There are 4 ways to turn a row about zero (a turn may also mirror it). The second row of each pair is the first, turned, with some noise. The first 36 pairs use one turn. New pairs use 3 turns, one after the other, and a turn may come again.
Some pairs, each with its turns in order after it:
[ 14 -36   9 -29  26  20  -1  37]
[-29   2   0  34  10  21   7 -53] | (3)

[ 16 -16 -39 -38 -49  49   8 -12]
[30  6 56 23 31 54 -4  7] | (0)

[-25 -29   6  20 -42  24 -30 -38]
[-50  -5  33  24 -14  20 -34  27] | (1)

[-10  48  10 -23 -30 -44  50 -22]
[ 25 -30  -4  -5  47 -32   2 -62] | (0)

[ 14  18  24  -2 -20  26  51  13]
[  1  54 -36 -15  -2  34   3  -1] | (3)

[ 51 -48  29   4  -7 -28 -23 -33]
[-68   3  10  21 -26  29  -8 -35] | (0)

[  8  51  30  -3 -33   8   0  31]
[ 17  11 -11 -58   3  33  25  -1] | (3)

[ -6  46   2  25  42  20 -31 -51]
[  8 -11  51  12  18  26  -6  69] | (3)

[-43 -10 -22 -26 -32  41  48  42]
[ 46 -32  18 -13  62  13 -23  49] | (0)

[ 34   5  41 -34   7   9  35  30]
[ -6 -17  45 -11   2 -29 -48  -5] | (0)

[ 47  -2 -39 -22 -11 -22 -48 -13]
[-68  -5  -7   9   5  24  -9  41] | (2)

[-41  23   9 -33  27  39 -45 -16]
[-13  35  38  29 -23 -14  52  22] | (1)

[-17 -43  39  18  11  -2 -33 -38]
[-51  28  20 -20 -46   8 -22   8] | (1)

[  4 -31  40   0 -45 -17  15  43]
[ 45 -29 -42  23 -10  25 -27  -3] | (2)

[ -9 -16 -10  35  17 -42   7   7]
[ 38 -22 -15  28  14 -30   8   7] | (3)

[-25  21   7 -15  26 -47 -20 -29]
[ 34  19  23 -25 -42 -10   8  13] | (1)

[  6  44 -50  51  19  15 -41  31]
[ 52  65 -42  -5 -39  -3   3  17] | (0)

[ 5 27 39 -3 24  2 30 -2]
[ 40  20  38   0  -6  20  16 -13] | (2)

[ 21 -20  51   9   7  18 -44 -23]
[-48  14  23   4 -45   8  -1 -37] | (1)

[-40 -18 -44  38 -11 -42 -37  20]
[-24 -28 -42   0 -49 -58   5  33] | (2)

[ 14 -38   4 -42 -19 -35   8  45]
[ 29  17 -46  25  -9 -34 -36 -20] | (1)

[  5 -22  10 -12 -51 -29 -19 -19]
[ -5 -37 -23 -33 -25 -17 -24  -3] | (3)

[-18 -50 -11 -36  -5  35 -27  32]
[ -8 -13  23  33   2  24 -11  68] | (0)

[-12  -9  43   5  19  16 -23   2]
[ 10  -4 -10   4   4  16  42 -27] | (2)

[-18  32   6 -30  15  18 -12  48]
[  5  20  38 -18   2  28  39 -34] | (3)

[ 47 -44  44  19 -34  22 -36  -6]
[-62  -7  -4  26 -33  13 -35 -48] | (1)

[-28 -13 -33   7 -11 -41  35  35]
[ 28 -23  -4  20 -19 -50 -35  29] | (2)

[ 23 -39 -43 -42   9 -17 -39 -16]
[-63 -12 -10  38  35   0   4  35] | (2)

[-38  -6 -47  -2  -9  34 -30 -46]
[-13  17  35  32   1  50   6  59] | (1)

[-41 -29  47  10 -39 -45 -49 -43]
[ 15  27 -91   2  -1   5  48  33] | (2)

[ -4 -23  42 -21 -36 -34   8  -6]
[-41 -23   1  24  36 -10 -17 -22] | (0)

[ 47   2  37 -17 -38 -37 -19  28]
[ 17 -23  -7  17 -31 -22 -33 -59] | (1)

[ 28 -43 -34 -37 -28  19   8  25]
[-55  16 -12  -7   4 -30 -14 -56] | (3)

[ 29 -16 -33  48 -48 -35 -46  42]
[ -4  60 -58  49  -1  33 -39  -5] | (0)

[  0 -27 -43  28 -37  30  -6 -40]
[-54  -6  -8  -4 -14 -50  -7  41] | (3)

[ 20  21   8  27   4 -22 -31 -30]
[-21  36  -9 -11 -31  14  18  18] | (2)

New pairs. What belongs after each?
[  6  50   5  32 -12 -31  45  23]
[  0  55  57 -15  15   9 -14 -24] | (0) (1) (0)

[ 26 -38   0  49 -31 -18  15  19]
[ 62 -36 -12  11  25   6 -19   7] | (3) (3) (3)

[ 42 -26  -4  15  40 -48 -40  48]
[ 13 -49  72   0   3 -16  37 -26] | (1) (2) (3)

[  9   3  34  39 -41 -19  20 -34]
[-38  46   2  -1  10 -47 -20  -1] | (0) (3) (0)

[-23  -1  29 -41   6 -22 -35 -19]
[ 15 -31  22 -40  12  15  40   1] | (2) (3) (1)

[-10  13  51   3  48  23  23 -21]
[-20   8  -9 -34  -3  65 -11  -4] | (1) (3) (2)

[ 32  17  45 -41   5  44 -34 -44]
[ -3 -36 -13  66  44  40  -3 -27] | (0) (3) (1)

[ 51 -25   6 -15 -33   8 -13 -25]
[-10 -65   3  11  16  -4  20 -22] | (2) (2) (0)

[ 40 -15  37 -48  -8  -6 -29  41]
[-21  50 -27 -30  -3 -54 -19 -15] | (0) (2) (3)

[-22 -42  50 -38  -4 -10 -34  44]
[ -3 -73  -8 -20  -1   4 -41  48] | (1) (2) (2)

[  5 -41 -29 -41   9  22  44 -17]
[ 35 -18  -9 -19  54   2 -40  22] | (2) (1) (2)

[-13 -11 -34   6 -22  30 -19  22]
[ 32   3   0  31  16 -30  23  -6] | (2) (2) (3)

[-42  -9 -23  20 -32 -11 -18  -7]
[ 16  -6  -7  18 -51  27   1 -10] | (3) (1) (1)

[ 36  19 -28  18 -20   1  43 -13]
[  5 -18  42  -6  42  -4  34  20] | (1) (1) (1)

[ 24  37   1 -16  45 -47  -3 -22]
[ 16   9  35  53 -35   5  38  21] | (1) (3) (1)

[-20  -7  28 -46 -36 -17   1  25]
[ -2   6  -5 -21 -26  37  46 -33] | (3) (1) (2)

[  6  21   3 -21   6 -51 -35 -24]
[ 37 -32 -48  11 -22   0  -7   3] | (0) (3) (1)

[-37 -27  43  47  14  19  15  46]
[ 31  82 -12  19  27  33   5   3] | (0) (3) (2)

[ 19 -50  25 -29  23 -33  19   0]
[ -9 -36   1  22 -25 -44   8  30] | (0) (1) (1)

[ 28  17 -27   8 -17 -36  -6  43]
[-16 -25  13  -1 -28   8  11  58] | (1) (2) (1)

[-36  -7 -32   4  27  19 -23  22]
[ 36  35   8  -7  22 -10 -29  14] | (1) (3) (3)

[ 14 -14  19  29   5  18  34  25]
[-23 -14  -8  37  12 -30  11 -14] | (3) (2) (0)

[ 15  49   5 -13   4 -33  16 -30]
[ -7   4  25 -32  -6   1  15 -55] | (1) (2) (2)

[-46 -20  27 -13 -15 -48 -31 -17]
[ 19 -61 -28 -44  -2   6 -20  -9] | (0) (3) (1)

[ 18  49  25  40  20 -42 -27  33]
[ 16  47 -34 -12 -27   1  52 -48] | (3) (2) (2)

[-29   0 -49 -13  30  -7 -30 -48]
[-69  14 -26  21  10 -39 -23 -10] | (3) (3) (3)

[ 28 -40  33  36  27  39  -2 -13]
[-26 -34 -24  32  15  21  23 -46] | (3) (2) (0)

[ 23 -24 -18 -45   8  31  43   9]
[ -4  -3 -39  -9   2  41  16 -53] | (3) (3) (3)

[-26  44   4 -22 -20  12 -23 -31]
[-38  22 -24 -26 -16 -22   8 -36] | (2) (2) (1)

[  4  44  18 -22 -24  13 -41 -43]
[-41   8 -46  -9  -4 -40 -22  29] | (3) (0) (0)

[-46  -3  17 -46 -47 -26   2  -3]
[ 31  21 -56  19  15  -6  41 -25] | (1) (0) (0)

[-17 -16  47 -38  30 -34  41  15]
[  8  47  24 -28 -10  48 -13  49] | (3) (0) (3)

[ 32 -31  17  25 -31  -9  28   1]
[ 50  -5  14  12 -13   0 -35  -5] | (0) (0) (2)

[ 48  47 -47  22 -45 -30  47  -5]
[-61  -4  34 -55  18  17  18  60] | (1) (2) (1)

[ 37   4  29  14 -11 -49  -5 -29]
[ 39 -13  56  -6  28  -8  -2  17] | (2) (3) (2)

[-10  33 -27  33  26  -5  10 -24]
[-22  26  41  15  13  -6  -6 -32] | (3) (3) (2)

[-19 -42  27  32   9 -35  37  44]
[ 25  -8 -59  24 -48 -36 -16  -1] | (3) (3) (0)

[-39 -31   0  33 -17 -39   1 -30]
[-17 -28  14  23  31  26 -40 -35] | (0) (0) (2)

[-47  -1  -6 -33 -14  -3  44 -11]
[-12  36 -37 -28 -16  22  40   0] | (0) (3) (0)

[  8  38  22 -37 -41 -45 -10 -15]
[ 32  15  16 -58 -32   0 -36  30] | (0) (2) (2)

[ 45 -19  25   6 -32 -24 -39 -37]
[ 39 -63  15 -25 -13  -3 -18 -26] | (0) (0) (0)

[ 27  -8  44  51  39 -15 -16  -5]
[-41   0 -33  -1  24  22  57 -23] | (3) (2) (0)

[-23 -33 -23  38  40  28  25 -37]
[-11  -6  62 -26  38 -27   9 -24] | (1) (3) (1)

[-49  51  15  28   3  19 -19  29]
[ 59   1 -13  25 -53  13   5   7] | (1) (1) (1)

[ 26  35  28 -41 -29 -28  32  14]
[ 33  -9  20 -64 -21 -19 -14 -29] | (1) (2) (2)

[-35  44  50  15  45  -6  -2 -20]
[-27 -22  43  25 -35  45  -7 -32] | (1) (2) (2)

